Every row belongs to one group in each of 3 separate groupings. Each group adds its own fixed numbers to the row, and there is some noise. The rows also spread widely along 8 directions, which tell nothing about the answers.
(in the rows, 128 means zero)
Known rows, each followed by its group in each grouping:
[ 99 166 137 149 164 142 119 134 139 133  91 114 123 112 111 174  90 148
 162 167 112 162 126 185  80 132 160 122 167 107 118 135 148 173 137 114
 131] => (1) goteg K_663
[103 158 151 113 155 135  91 115 127 149 153 100  98 151 141 165 126 137
 110 175 127 153 122 121  50 126 141 187  93 138  95 161 132 164 118 155
 135] => (1) zopu K_247
[139 124 134  84 152 180 156 114 140 159 144 120 186 149  95 178 116 116
 109 116 126 173 126 206 129 133 126 160 157 146 124 117 140 142  99 169
 149] => (0) madi K_583
[ 92 193 142 146 191 120 165 147 137 138 108  96 161 187 128 151 118 122
 159 142 129 160 126 162 150 150 140 139 200 110 128 119 130 137 146 175
  78] => (2) madi K_663
[115 184 155 141 166 124 130 161 137 157 112 104 129 163 120 149  95 138
 153 169 108 123 104 173 145 121 181 114 152  77  92 124 129 137 122 131
 125] => (0) goteg K_583
[113 178 150 108 161 101 141 145 125 112 156  59 135 177 139 130 181  98
 124 170 144 173 127 106 155  88 135 172 142 143 126 101 106 140  86 183
  85] => (2) zopu K_247
[115 211 152 151 178  99 112 123 128 128 110 138 116 179 138 152 138 136
 133 158 121 149 136 167  99 172 142 141 154 116  89 122 136 146 149 166
 108] => (2) goteg K_663
[134 152 148  92 158 116 131 163 118 123 120  82 121 148 125 145 130 115
 153 148 104 183 119 173 125  68 149 143 138 125  84  98 144 171  86 135
 150] => (0) goteg K_583
[117 157 157 126 125 138 120 110 139 154 124 109 138 138 142 164 134 144
 124 172 146 145 115 201 113 122 152 132 148 111  96 122  95 135 114 158
 128] => (2) goteg K_663
[ 97 173 150 149 194 133 125 117 137 158 125 107 110 151 133 163 123 115
 151 132 149 184 138 169  33 131 138 174 137 148 109 136 175 191 147 146
 108] => (2) madi K_663
[ 84 185 165 125 169 134 133 159 119 157 104  95 144 159 149 156  95 148
 169 160 134 141 108 202 142 118 175 118 181 101  86 116 118 151 126 141
 116] => (2) madi K_663
[128 147 162  93 152 136 134 133 126 126 120 122 148 145 112 166 107 138
 112 151 112 143 110 186 139 174 165 127 160  91  94 119 111 129 151 150
 140] => (0) madi K_583
[106 195 166 116 172 101 145 124 121 110 124  87 121 185 150 143 162 117
 141 164 141 171 137 152 125 133 142 175 157 131 106 106 112 152 118 179
  82] => (2) madi K_663
[117 161 154 106 178 121 120 126 117 118 125 115 126 154 124 166 136 119
 132 122 122 201 137 175  74 145 118 169 149 154  90 109 153 175 146 174
 134] => (2) madi K_663
[114 202 153 141 167  98 136 146 127 122 122  91 122 141 117 143 126 127
 142 180 110 150 119 131 144 109 176 129 148  90 118 120 121 159 120 131
 104] => (0) goteg K_247
[115 175 167 121 121 118 119 140 126 144 114  91 124 158 149 157 143 142
 132 179 138 148 115 192 133 101 164 139 148 102  91 111  99 134  95 156
 118] => (2) goteg K_663
[118 193 189 132 166 119 144 127 144 164 146 116  99 215 148 139 129 132
 110 185 157 101 121 131 113 167 176 182 102 106 112 165  97 116 142 194
  71] => (0) madi K_583
[115 176 129 122 179 151 139  87 153 118 150 137 146 151  96 165 130 112
  97 148 140 186 143 150  66 191 107 189 141 146 143 147 147 165 152 169
 106] => (1) madi K_247
[108 159 135 124 163 145 115 139 134 122 111 123 148 138 112 173 100 139
 132 145 109 157 112 163 124 176 140 129 173 117 115 132 132 137 143 156
 135] => (1) zopu K_663
[ 75 203 165 130 160 141 112 148 121 153 126 112 146 175 140 154 109 143
 136 181 123 119  96 158 149 142 176 116 152  91  93 125 101 122 113 145
 107] => (2) zopu K_247

New rows. What belongs after each?
[ 96 193 154 126 172 132  87 108 130 140 119 146 124 176 139 172 121 153
 122 159 116 137 124 170  73 201 150 163 131 122  90 146 138 146 140 160
 119] => (1) zopu K_663
[ 97 175 144 101 163 146 124 126 124 135 146 116 147 148 124 160 107 142
 117 156 128 175 131 176 114 134 133 169 148 118 108 131 125 169 106 154
 131] => (1) madi K_247
[114 184 167 121 171 133 143 139 130 115 113 111 145 159 114 151 124 122
 154 187 114 142 113 172 142 153 185 136 152  92 105 111 117 137 130 144
  99] => (0) madi K_583
[ 91 165 130 125 187 154 134 159 117 121  95 112 157 117 109 176  95 127
 171 131 107 184 114 213 123 135 145 108 206 110 103  95 153 174 138 122
 140] => (2) madi K_663
[143 157 136  95 153 122 125 148 116 106 112 125 143 144 108 160 116 124
 128 131  79 167 121 189 144 132 147 125 159 106  83  93 141 145 114 136
 162] => (0) goteg K_583
[ 99 178 152  88 151 144 133 132 117 141 127  88 158 171 145 151 121 150
 145 139 145 183 131 218 120  96 132 180 152 128  86 112 117 170  68 165
 117] => (1) madi K_663
[122 144 132 131 150 148 160 107 152  93 136  67 146  96  96 160 151  98
 141 201 163 190 133 144 110 136 140 157 171 129 186 120 103 147 140 163
  71] => (1) madi K_663
[ 97 176 132 110 150 190 142  98 153 155 132 119 187 153 125 170 109 146
 140 153 151 169 119 252  98 135 153 165 154 127 117 111 124 156  69 139
 111] => (1) madi K_663
[ 98 160 172 101 132 139 108 126 121 145 152  87 118 147 142 151 118 163
 116 190 147 150 119 164 107 105 153 175 118 108  93 138  84 157 101 151
 118] => (1) madi K_247
[ 99 186 156 111 178 147 121 127 125 147 113 122 155 151 128 168 106 147
 146 144 122 153 123 228 101 149 169 138 145 118  86 114 142 168 108 146
 128] => (0) madi K_663
[132 153 135 118 130 124 145 138 133 128 130  70 147 142 119 147 141 133
 126 165 131 171 129 165 147  94 124 156 179 116 135 118 106 147  94 177
 103] => (1) goteg K_663
[115 144 143 103 135 169 114 103 143 155 143 124 167 151 123 182 117 145
  97 138 140 150 116 200 109 154 139 154 152 142 118 141 113 122 105 171
 138] => (1) zopu K_663
[114 152 158 130 170 139 137 115 135 132 123 105 129 111 111 178 101 120
 147 160 131 157 126 177  76 151 163 138 145 129 119 125 144 162 159 143
 117] => (0) madi K_663
[115 162 140 138 163 139 120 119 145 127 113 119 126 126 116 165 114 139
 139 156 121 176 125 181  94 139 141 140 160 118 115 134 144 161 132 141
 134] => (1) goteg K_663
[111 145 142 113 146 154 140 137 136 125 119  84 166 132 121 163 111 141
 141 157 139 158 120 184 140 125 141 144 179 120 124 129 106 148 113 168
 114] => (1) madi K_663
[132 153 132  95 163 142 129 145 121 124 126  94 137 150 119 165 130 109
 147 145 112 161 111 166 123 112 151 146 135 129 113 107 149 141  97 146
 135] => (0) zopu K_583
[124 163 141 149 156 133 128 124 159 137 121 141 126 175 104 156 116 136
 102 156 115 125 123 133 117 188 136 154 157  97 136 174 119 108 168 184
 104] => (1) goteg K_583
[112 184 155 109 165 101  94 142 114 134 135 109  87 170 134 150 117 150
 101 145 100 168 132 143  87 120 124 181 126 119  69 146 137 178 113 153
 147] => (1) goteg K_247
[117 160 129 109 162 138 137 124 135 111 127  90 147 146 123 162 144 122
 140 154 129 184 135 160 109 137 118 178 153 148 135 124 137 152 104 173
 105] => (1) zopu K_663
[111 186 169  99 157 115 140 157 123 147 129  96 140 225 147 131 135 131
 126 152 137 133 116 164 167 119 141 166 158 107  85 121  85 122 105 191
  97] => (2) madi K_583
[122 183 134 105 152 131 118 100 136  96 131 114 139 159 126 157 171 118
 115 172 135 180 142 168 100 176 133 181 137 147 131 111 122 135 111 178
  97] => (1) zopu K_663
[114 119 130 125 165 150 167 133 156 118 132  79 139 132  92 158 121 112
 145 169 146 179 129 139 107 117 131 171 166 128 164 136 125 145 140 164
 101] => (1) madi K_583
[ 75 215 119 150 205 147 134 137 148 145 142 107 149 195 111 158 117 118
 147 158 132 160 128 135  95 137 137 170 140 127 137 145 158 161  96 152
  84] => (1) zopu K_247
[113 173 138  95 166 146 120 123 119 105 124 120 167 146 119 162 122 143
 137 133 119 197 131 223 115 150 128 162 174 124  96 117 135 171 102 157
 132] => (1) madi K_663
